The rows come from 6 hidden closed curves, with some noise, and rows from the same curve form a group. Each curve winds through 8 dimensions. The rows are also pushed far along 5 directions, which tell nothing about the answers.
Some rows, each with its group after it:
[ -5  24  51   4 -38 -14 -26   6 -27   5  -2   5   3  36 -28 -44  -6  26
 -24   0 -52] : noge
[ 37  14  36  -8   6 -12 -20 -16   5 -15  17  17 -13 -37 -10 -21  -7 -27
  25  -9  14] : boz
[-20 -12  22 -25 -14   3  27 -17 -10  19   7  58 -25 -43   0  41  10   2
  31  15  11] : noge
[-16  33 -25  22  25  29  15  22   9 -11   9   5  23  32 -13  -9  33  19
  10  11 -28] : vizoz
[  8 -50 -31 -31  -5 -17  -6 -25  -1  13 -32 -35  28  32  40  11  -4 -11
 -40  -6  35] : Fip
[  6  29  24  22 -26  -4 -38  27  -4 -16   0 -10   9   3 -30 -32 -16  10
  -6 -14 -36] : lomuv
[  9  11 -27 -10 -18 -36  22 -31   6   9  32   8  22 -25  43  30 -54   5
  13  29 -12] : vizoz
[ -4  11 -19  17   9  -7 -23   7   1  -3  -4 -63  16  22  43 -25  -7   4
 -24 -19 -28] : lomuv
[-10  27 -26  37  35  50  42  26  38 -26  24  18  27  14 -26  21  35  15
  23   9   5] : boz
[-16  28 -15  19 -14  -2   4  24   8  -2  19   1  14  -1 -10   5   2  18
  11   6 -22] : noge
[-23  29   7  20 -19   8 -45  34  -1 -13  -9 -18  12  -2 -13 -32  27   8
  -3 -19 -41] : noge
[ 21  47  40  11 -19  -2 -65  21 -31  -3  -2 -10   2  -7 -33 -76  11   2
  -4 -19 -66] : vizoz
[-28  11   8  30  39  28 -22  19 -26  11 -50  -2   5  18 -18 -11  66 -11
 -34 -15  -4] : noge
[ 39  21 -19  25  58 -10  11 -20  17  -8   9 -19  17 -35  27  21 -32 -38
   3  -5  36] : noge
[ 12  -4  -6  -7   9 -25 -37 -25   1  -1  17 -11  -8 -37  23 -19 -15 -10
   7 -24 -20] : vizoz
[ 11 -11 -23   3  48  35  20   1  29 -31 -11  12 -14  -1 -17   8  33 -28
  27   7  59] : vizoz
[-23   5 -17   9 -10  25  31  34  10 -10 -12  -2  12  64   3  40  -9  33
   4  16  24] : noge
[-31  17 -25   4  13  10  42   7  -8   7   3  10 -12  25  18  29  -6  14
  11  30  -7] : noge
[ 17  37  11  39   4   1 -53  -2   4 -23  -6 -14  20   0   6 -37   7   8
  -5 -10 -29] : seve
[ 18  49 -40  34  14 -13  10   3  28 -25  25 -35  62  18   5 -12 -35  -4
  -9  15 -14] : lomuv
[  8  26  -2  18   0   8  -2  -5  26 -34  22 -12  15  -2   0  -8 -26  -5
  21  -3  29] : vizoz
[-13 -16  10 -11  18  18   7   4   1   4  -6  29 -12   0 -42  -6  46  -6
  10 -17  22] : seve
[-12   9  -7  -7 -30 -18  19  -4 -12  16  17  -8  16  43   2 -18 -22  31
 -20  24 -47] : noge
[ 17  -2  -7   4 -26 -44 -18 -25   2  10   4   8  24 -16   6   3 -23   1
 -18  10  -6] : vizoz
[-11 -36  20 -20 -10   8  25 -17   1   0  -1  19 -45 -16   3  16 -12   0
  13   8  18] : noge
[ 21  -4  -2   0  -1   4 -37  12 -20   9 -23 -15  -5  18  -3 -24  -3  14
  -9 -14 -22] : vizoz
[-12  19  26   5  -5 -11 -47   2 -10 -13 -35 -26   2  -7   2 -54  22 -20
 -16 -10 -34] : seve
[-25  30 -14  17  48  41  27  13  14 -34  -1 -15   4  16   6   2   9 -22
  21   3  26] : boz
[ 14 -15 -38   1  26 -23  37 -58  15  13   2   7  36 -16  42  50 -32  -8
  -6  23  47] : noge
[ 30 -10 -17   4   5 -29 -10 -23  25 -16   1 -12  12  -6  17  18 -38 -19
   0  -5  52] : noge
[-10 -28 -49 -18   8 -21  11 -19   6   6 -32 -18  10 -15  38  18  15 -46
 -26  29  36] : noge
[-17 -16 -42   4  18  19  18  16   2   2 -22  -3  13  24 -12  17  34 -16
 -21  13  30] : seve
[  5 -10 -25 -14   2  16  -2  28 -18  12 -18 -16  -5  46  -3 -14  17  21
  -7   4 -29] : vizoz
[ -4 -21  -1 -33 -32  -7  55   1   5  17  50  27 -15  -1 -13  32 -41  32
  28   8  -2] : boz
[  5 -25   8   2  22  29  33   5  20  -8  14  18 -25 -26 -32  26   4  -9
  20 -14  46] : boz
[  6 -19 -17 -13   6  11  27 -17   9   5  16  10  -6   3  12  40 -28  16
  28  -4  47] : vizoz
[-18  -8  51 -14  -3  13  16  -7 -16  16 -11  47 -26 -17 -19  11  41   2
   8   5   5] : Fip
[-49   1  16  -1 -17  24 -19  40 -39   9 -50  -6 -23  26 -13 -19  39  -6
 -28   6 -34] : seve
[  8  -3  19 -17  -1   3 -15  -2  -5  -5 -23  19  -6  -6   0  -4  29 -23
   2   5  15] : boz
[ 37   2  -4   4  12 -38  -6 -46   4  18  27  20  15 -59  14  23 -36  -8
   8  -9  15] : boz
[ 24 -11  29  -5 -53 -49 -44 -31   1   7  13  13 -14 -16   0 -16 -36  33
   6  -9 -16] : seve
[ -4  -2  19  18  17  18 -38  20   6 -15 -34 -22  -9 -14 -12 -19  39 -22
  -5 -33  16] : lomuv
[-32  -8  19   9  -7  27  31   3  -6   2 -17  18  -2  20 -24   1  31  11
 -19  22  -6] : noge
[-26  -7   3  -6 -34  -1  63  -7   1  21  35  27  -5  20   2  39 -19  41
   7  33   4] : Fip
[ 27  26 -14  18  19   5  -8  13   9 -10  26  -8  20  -6 -24 -12 -31   7
  14 -23 -20] : lomuv
[ -3 -31 -35 -17  16  -5  31  21   3  22 -40 -14  -2  36  13  30  28  -1
 -23  21   8] : Fip
[  5  18  20  29  40  61  41  35   9  -7   0   1   1 -10 -33  13  33  -7
   5  -5  10] : seve
[ 38 -24  31   0   6  -7  -5 -24  14   4   9  30  -3 -46 -25  15  -3 -10
   5 -22  30] : vizoz
[-15 -15  -6 -13  -3  11  49  -4   1  15 -22  26  26  23   9  62   7   7
  -5  27  46] : lomuv
[ 31  -2   4   3  31  22 -26  12   1 -18 -21 -28  -4 -26  -2 -35  38 -52
 -17 -12   4] : seve
[ 20  -6 -14  26  34  12 -26 -16  13 -14 -38 -15  24  -3  19   6  27 -22
 -19  -7  38] : seve
[-17 -20 -21  22   2  11   6  13  16 -10 -30 -28  17  21  18  23   8  -9
 -37   3  22] : vizoz
[ 18  41 -43  60  30   7  -5   9  43 -47  11 -36  27  19  12   3 -52  18
  11   0   0] : Fip
[  8 -16 -19 -11   9 -27  20 -34  -4  14  23   5 -25 -14  23  12 -39   4
   6  10   4] : noge
[ 14   7  28   6 -34 -25 -41 -16   6 -19  10  15 -19 -18 -12 -28 -21   4
  12  -2  -7] : seve
[ 19  54 -24  57  17 -15   6  -5  24 -19  30 -33  55   2   8  -4 -44   3
 -19  11 -12] : lomuv
[-17   5 -26 -13  -4  -1  24   7   0   2   9 -34  24  55  30  -6  -3  13
 -13  14 -20] : lomuv
[ -3 -24  -4  -7   4  20  16  -7  -2   8   6  -1   8   0 -13   6  13 -11
 -13 -10  34] : Fip
[ -2  20  16   7  37  32  29  -2   3  -3  42  37 -27 -40 -26   3  15   2
  47 -11  -4] : Fip
[ -9  17 -19  36   8  14 -33  30   7 -26 -37 -35  12  49   2 -16  -5  17
 -14  -9 -19] : Fip
[-38  26 -13  18 -27  24  31  30   3 -16 -19  -9  22  69  17  30 -24  32
  -7  34  -9] : lomuv
[ 20   9  30  14  30  -7 -11 -26  -2  11  17  37  -3 -68 -30   2  14 -24
  13 -24  17] : boz
[  3 -38   8 -52 -17   4 -13  12 -51  41 -58   4 -13  14  -2  -3  41 -16
 -25   6   6] : vizoz
[  5  12  47 -11 -43   3 -28  19 -38  26   2  22  -4  24 -25 -18  -9  57
   4 -14 -59] : vizoz
[ -3  27   8   8  -4  -3 -26   4 -15  -8  13   2 -13   0  -2 -18 -36  15
  16 -13 -42] : lomuv
[ 12  12 -28   9   3 -28 -38   2 -17  11 -22 -57  39  11  25 -33  -7 -23
 -52  -7 -34] : lomuv
[ -1 -17 -19   6 -28 -38 -44 -14  -9   9 -21 -16   6   5  22  -2 -24   9
 -30  -3 -10] : boz
[-18 -18  -6  -3 -11  -1  26 -10   2  17 -24   4   0  21  29  43 -12  33
   0  15  16] : seve
[  7 -37  20 -43 -20   9  27   8 -16  31  28  38 -51 -19 -22  17   2  21
  28  -3  -6] : seve
[-18 -19 -32  -6  25  38  36  26  18  -6 -24  15   9  32 -27  36  43  -4
  13   5  54] : lomuv
[ -6  22 -15  31  19  37  25  23   7 -15  -5 -16  21   3  -8  12   3 -16
 -13  14  11] : Fip
[  0   2 -46 -24 -27 -22  26  14  -4  14  27  -3  11  28  12  12 -40  29
  10  27 -39] : Fip
[ -8 -11 -28  10   3 -19  16  -2   3  28 -10 -32  18  42  31  16  -3  33
 -34   6 -16] : Fip
[ -8 -44  -5 -34 -16 -31  16 -27  -6  31  -7  30 -12  -7  -3  31  13  -5
 -10   9  44] : lomuv
[-10   3  20 -23 -27 -36   9 -24 -24  35  30  26  -5 -20   1  13 -45  19
   9  -6 -19] : boz
[ 11 -38  32 -41 -16 -30 -24 -18 -42  43 -16  20 -36 -14  -7   4   2 -10
 -10 -20  23] : boz
[-10 -33   9 -24 -20   2 -31   8 -39  24 -46 -10  -6  -8  -4 -11  22 -32
 -43  -7   4] : Fip
[  8 -20 -15 -24 -31 -26 -22   7 -26  22 -25 -21 -16  31  32   2 -13   8
 -23  11  -6] : boz
[-14  47  -3  26   4  28  17  18   3 -18  43  27  18  10 -31   2 -19  23
  29   2 -29] : seve
[-22 -12  -4   6   3  31  -8  16 -12  -1 -18 -23  16  35 -14 -22  35  -3
 -31 -13   7] : Fip
[ -2   6 -57  -5 -16 -13  -3  22  -9  15  -5 -16  30  48  14  14 -35  43
  -5  11 -41] : Fip
[  7  12   9  15   7  19  11   1  23 -23  22  -7  20  19 -13  -9  -6  13
   9  -9   9] : Fip
[  0  37  10  10  -5 -25   7 -30  13 -17  42  10  13 -39  14   3 -61  -4
  26   6 -10] : boz
[  0 -18   2 -17 -42 -35 -42 -11 -26  23  12  -7 -27  -1  21 -13 -46  34
   1 -19 -39] : vizoz
[ 23   0  31   8  -3 -14  30 -26  15  -1  55   8 -20 -25  -9   3 -41   2
   9  -1  15] : lomuv
[  5 -11 -35  22  24 -27 -53  -5  -5   3 -35 -45  12   0   7 -30  15 -32
 -47 -26   7] : lomuv
[ -7  -7  13  17  24  19 -34  21  -6 -12 -46 -44   5   2  -9 -29  32 -41
 -41 -28  10] : boz
[ 19  31 -12  36  -9  -8 -22  -2  26 -29  29  -5  24   7 -16 -24 -20  14
   6   3 -10] : seve
[ -5  29  42  29  38  42  22  12  11 -19  -2  15  -8 -36 -33   1  28 -16
  22  -9   7] : seve
[ 20 -10  -7 -24  -3 -38 -35 -26   1  -4   7 -15   5   2  11 -31 -19 -16
   1 -18  11] : boz

New rows. What belongs after each?
[ -9   8 -11  14   9  10  -7  18 -10   2 -42 -39  27  29  26  -2  13  -7
 -39   8 -19] : Fip
[-12  19  19  17  12  18   1  19   4  -8  24 -10   0 -29  -7 -14  15 -10
   5 -21 -25] : vizoz
[-15  32   4  19 -24  -6 -53  24   8 -26 -13 -24  28  37  -9 -42   8  21
   1 -20 -32] : lomuv
[ 37  25  27  -6 -26 -20 -10   3  -7   5  29  11  -8  -4  -4 -12 -31  15
  16   4 -19] : boz
[-22  32  19  -4 -19  -1  30  17 -20   9  31  34 -34  15 -11   8 -22  28
  30  27 -34] : noge
[ 17   1  -4   2  37   7  -2 -10 -11   7  -8  -9  12 -43   3  -5  21 -44
 -14  -8   8] : Fip
[  4  -9  25 -35 -50 -42 -36 -11 -17   9   1   6 -22 -48  16 -18 -18 -18
   3   2 -28] : noge
[  9  33  20  33   3  -2  11  -7  21 -28  40  15 -14   4 -32 -17 -35  16
  22   4   1] : noge
[  5   7  42   6  -8 -18 -60 -13  -6 -22  -3 -10 -35 -52 -13 -68   6 -34
  -3 -19 -33] : noge
[ -7  -8 -14  -6  20  39  37   4  20 -27   3  11   5  10 -22  12  25 -23
  15  11  52] : Fip
[ 28 -20 -18  -8  22 -30  22 -36   2  20   5   4   3 -26  12  39 -30 -24
  -4   1  70] : boz
[  5   0 -23 -10 -10 -11  35 -13  12  -4  32 -10   4  43  30  22 -65  37
  16  16   1] : noge
[ -9 -33  31 -28  10  34  32  14 -20  20 -10  14 -38   0 -22   3  34  -5
   0  -5   3] : noge
[-37  18  20  12  -6  36 -27  28  -7 -17 -24  -9   9  40  -4 -24  36  24
   1 -16 -35] : noge
[ 16 -54 -32 -26  -6 -31 -44 -14 -20  22 -65 -26   8  10  32  13 -14 -18
 -40 -13  17] : Fip
[ 12  35 -36  19   7 -13 -26 -17  -4  -6  12 -31  59  -4  27 -18 -34  -5
 -14  -6 -27] : Fip
[ -2 -35  27 -14  -6 -16  -6 -34  -2   2  -8  32 -48 -30 -22 -10   7 -21
   2   0  30] : noge
[-24 -17   6 -20  -2   6 -19  -1 -24  11 -51  -2   1   5  28  11  31 -13
 -17  -2   2] : noge
[ -6  13 -21  12  12  -8  -4 -12  -4   3   0 -22   7 -11  39   9 -26   2
  -3   3 -19] : noge
[ 24 -31  15 -22  -2 -23  25 -50  12  16  15  27   7 -35   7  29 -12 -12
   1   4  47] : Fip
[ -5  -4 -37  -5 -23  -3   5  23  -3   4 -13 -19   2  21  37  15  -7  10
 -15  33 -33] : boz
[ -4  16 -21  11  21  28  36  30   0  -9   4 -20  13  39 -13  -3  -5  -8
 -13  15 -11] : lomuv
[ -6 -28 -20  10 -19 -22 -29 -22   1  -2 -41 -38  21  18  32  -3 -17  -1
 -45   1   8] : noge
[ 15   4   5 -19 -11 -28 -39  -6 -23  20   4  -8   5  19   3 -34  -5  10
  -5 -21 -23] : boz
[-20 -14 -30 -22 -17   7  32  45 -16  24 -28 -23  13  52  19  35  11   1
 -28  25   6] : noge
[  6 -23 -32 -24   0  -7  -1  13 -13  22 -20  11   1   9  -9  19   1   3
  -2   3   0] : Fip
[-14 -43   0 -32 -13 -12  38   6 -11  34 -17  26 -40  -3 -13  30  27  -5
 -12  27  18] : Fip
[ -3  -7  10   4  20  24  14   4   8 -19  -4  -8 -30   5  -3  -6  -3 -10
   9  -3  15] : noge
[-32 -22   2   1  24  38  12  17  -9   4 -26  15 -36  -7 -15  24  47 -16
   3  -7  39] : vizoz
[ 12  -8  -5 -21 -33  -9  26   9  -1  13  26  22 -25 -23  15  26 -25  15
  18  30 -27] : boz
[ -6  -4  19 -18 -42  16  33   8 -11  11  56  37 -21   0 -28  23 -51  48
  37  -1 -15] : Fip
[ 26 -41   4 -17  -3 -33  32 -42  11  15  21  -5 -15 -25  26  29 -44 -20
 -15   7  49] : lomuv
[-28 -10  -2 -15 -31  -1  22  16 -29  36 -21  22  -4  43   0  38   2  29
 -15  24   7] : boz
[ 19  -8  37   1 -42 -37 -25 -19   2   3  21 -10  -5 -11  -5 -30 -33   9
 -20 -10 -14] : Fip
[ 29 -14 -19 -11 -13  -2  10   0  -6  15   4 -22  19   7  35  21 -30  11
 -16  11 -13] : seve
[-15 -12   0   7  25  34  17  26 -12  12 -27 -11  -7   1 -26  -4  61 -29
 -32  -1  15] : Fip
[ 26  -7   7 -29 -34 -56 -23 -10 -20  33  18 -14  -5 -19  18 -25 -35  12
 -15  -3 -63] : Fip
[ -9  -7 -26  -5 -28  -7 -21  22 -23  14 -30 -22  16  54  19  11 -33  42
 -20  -2 -36] : Fip
[  7   5  -4  14  20   8  21 -19  13  -6  40  -6  -5 -14   0 -11 -23  17
  17 -11 -20] : noge
[ -3 -12 -31  -8  20  37  58  31   0  10  -3  14   8  24 -16  54  -8  10
  11  12  24] : lomuv
[ 25  17  15  -5 -37 -36 -21 -21 -10   9  20   8  25 -18  13   1 -61  19
   2   3 -35] : Fip
[-39  19  35  12  -7  17  -5  14 -16   3   7  29 -34   7 -30 -24  42  20
  11  -1 -31] : Fip
[  5  16 -29   1 -12 -10 -23   6  -2  -5 -16 -24  48  44  16 -10 -19  17
 -15   3 -24] : Fip
[ 40 -23  12 -30 -21 -31  13 -18  -6  22  24  27 -39 -37   5  27 -37  -4
  19  13  26] : boz
[  2  -2  -4  -5  -6  19  23  33 -10   9   7  16  -6  14 -31  22 -20  18
   9   0 -10] : lomuv
[-10 -33  12 -45 -31  -2  23   8  -5  19   6  55 -24   1 -39  31   9  18
  28   3  25] : lomuv
[-19  59  12  47  33  31  10  19   3 -16  10  10  25  35 -24 -10  17  22
  12   1 -22] : noge
[-11  -8 -16  13 -13 -28 -51  -7   0  -6 -47 -47   3  26  28 -30   1   6
 -33  -7 -12] : seve
[  3  53   2  31   4   3 -21  24  18 -30  20  -6  20  10 -16 -18  -5   6
  23 -10 -12] : noge
[-24  13  28 -13 -36  -6   9   2  -8   8  -2  27 -18  10   1  -1  11  33
  22  25 -29] : seve
[  9 -18 -25 -21 -37 -42   6 -25  12  10  31   8  20  -7  17  17 -44  18
   2   9 -11] : boz
[  1 -34  -4 -39   2  -6  -9  20 -26  31 -33  11 -23   2 -25 -11  49 -16
 -14  -5 -14] : Fip
[-18  31  -9  32  44  40  -5  22   0 -21 -21 -32  22  20  19  -2  15  -4
  -6 -13 -11] : boz
[ -5  -9  14 -13 -19   2  17   3   8   5  25  40  -5 -15 -33   8  13  15
  17   3  -9] : boz
[ -8  -9 -38  -5  37   2  15  -8   7   5 -15 -25  11  -8  39  20  19 -24
  -2   1  22] : lomuv
[-14 -34  31 -31  -9  15  37 -15 -21  38  14  53 -19 -22 -32  26  35   3
   6   0  28] : Fip
[  1  14  39  28  21  32   5  15   7 -20 -17  20 -11 -22 -36   7  21 -28
   2  -3  31] : lomuv
[-19   9   1  16 -11  22 -13  33 -27  16 -14  -3  12  33 -21  -6  12  23
 -26  -9 -37] : seve
[  9 -14 -11   0  26  29  39  17   3   4 -14  10 -28   4  -3  39  23 -18
   8  22  54] : boz
[ 29 -34  16 -24  -4  -4 -30  -4  -8   2  -5 -18 -23 -19   2 -23 -10 -15
  -7 -31  -2] : seve
[  0   7   4 -13 -32 -12 -12  -1   0 -13   0 -19  13   2  20 -11 -22 -14
  -4   9  -1] : vizoz
[ -7  -5   9  17  24  30  12  12   4 -14 -41   0   4   1  -7  26  21 -33
 -19   8  47] : lomuv
[ -7 -20 -42 -20  22  18  14  17   4  -3 -39 -21  23  47  11   8  31 -12
 -14   9  18] : Fip
[-14 -10  15   1  16  -3  -6 -19  -2   1  -9  19 -30 -27 -11 -12  37 -22
  -1  -2  18] : Fip
[  7  49  57  39  -8  14 -25  25  -1 -21  11  -2  -5 -21 -36 -46   4   0
  -1 -11 -48] : Fip
[ 17   7   9  16  32 -18 -50 -38   5 -15  -6 -11  13 -18 -10 -58  21 -28
 -14 -30  -5] : noge
[ -7  -1  16 -26 -38  -7 -19  10 -31   5  22  11 -34  -6   0 -16 -40  16
  15  -5 -50] : seve
[ 11  26  37   4  -9 -14  14 -18   7  -6  32  20  -8 -49  -3   2 -38   4
  31   5 -17] : seve
[ -2 -13  34 -17 -38  -2  33  -3  -5   2   3  15 -18   6  -7   8 -24   4
  -4  28  -3] : noge
[-25  16   7   6 -37  15   3  49 -22  11  -8 -11  -1  41 -17 -17  15  28
 -22  20 -54] : seve
[  8   6  31  16  17 -19 -56 -18 -14  -4 -16 -19   3 -42 -11 -37  -2 -38
 -21 -44   1] : boz
[ 10  16 -18  12  29   4   6 -12  18 -21   3 -15  30  24  18  -1 -12  -2
   3  -1  18] : noge
[ -5  21 -24  31  20  18  34  33  11   2   1  -2  22  33 -15  40   2  11
  -5  10  26] : noge
[  4   8  -3  11  39  19  31  -7  37 -18  26  -4   3 -21   8  15  18  -7
  31 -12  38] : lomuv
[ 10  -5 -28  -8  22  -7 -12  -3   3   2   8 -26  11 -13  19 -16   2 -15
  -6 -14 -19] : boz
[ 13   4  16  16 -11 -32 -19 -23  -5  18  22  -7  13 -13   5  -4 -32  19
 -17 -19 -12] : lomuv
[-10 -11 -10   6  33  25  27  17   2  10  -1  30 -34 -12 -35  20  35  -1
  20   2  20] : Fip
[ -2  13 -37  -3  -7 -52 -38 -28  -4   3  -9 -22  24  -2  50  -7 -27 -13
 -13   9 -11] : noge
[-19  -3  21  -4 -42 -17  10  -6 -14  16   4   5   4  42   3   4 -23  30
 -24  17 -12] : lomuv
[ 32 -31  15 -20 -20 -57  11 -39   0  42  32  18 -17 -43   6  16 -32  16
  -3  -5  -5] : Fip
[-19 -27 -39 -16  19  -3  32 -30  -7  27  -8   5   9   3  38  39   5  -5
  -9  17  30] : Fip
[-24  -8 -34  -2  21  33  27  27   1   3 -18  -7  12  11   9  19  47  -8
 -10  12 -13] : boz
[ -9  23  19   8  46  35  34   6  -3  -1  30  19 -16 -27 -27   5  11 -11
  35 -20  13] : boz
[ -7 -44 -43 -40  -4 -36 -15 -14 -13  16 -38 -45   2  -8  41  -5   2 -51
 -45   6  14] : boz
[  9 -28  23  -5  10 -37 -36 -29  -1  12 -27   7 -38 -29   3 -17  25 -19
 -14 -18  11] : Fip
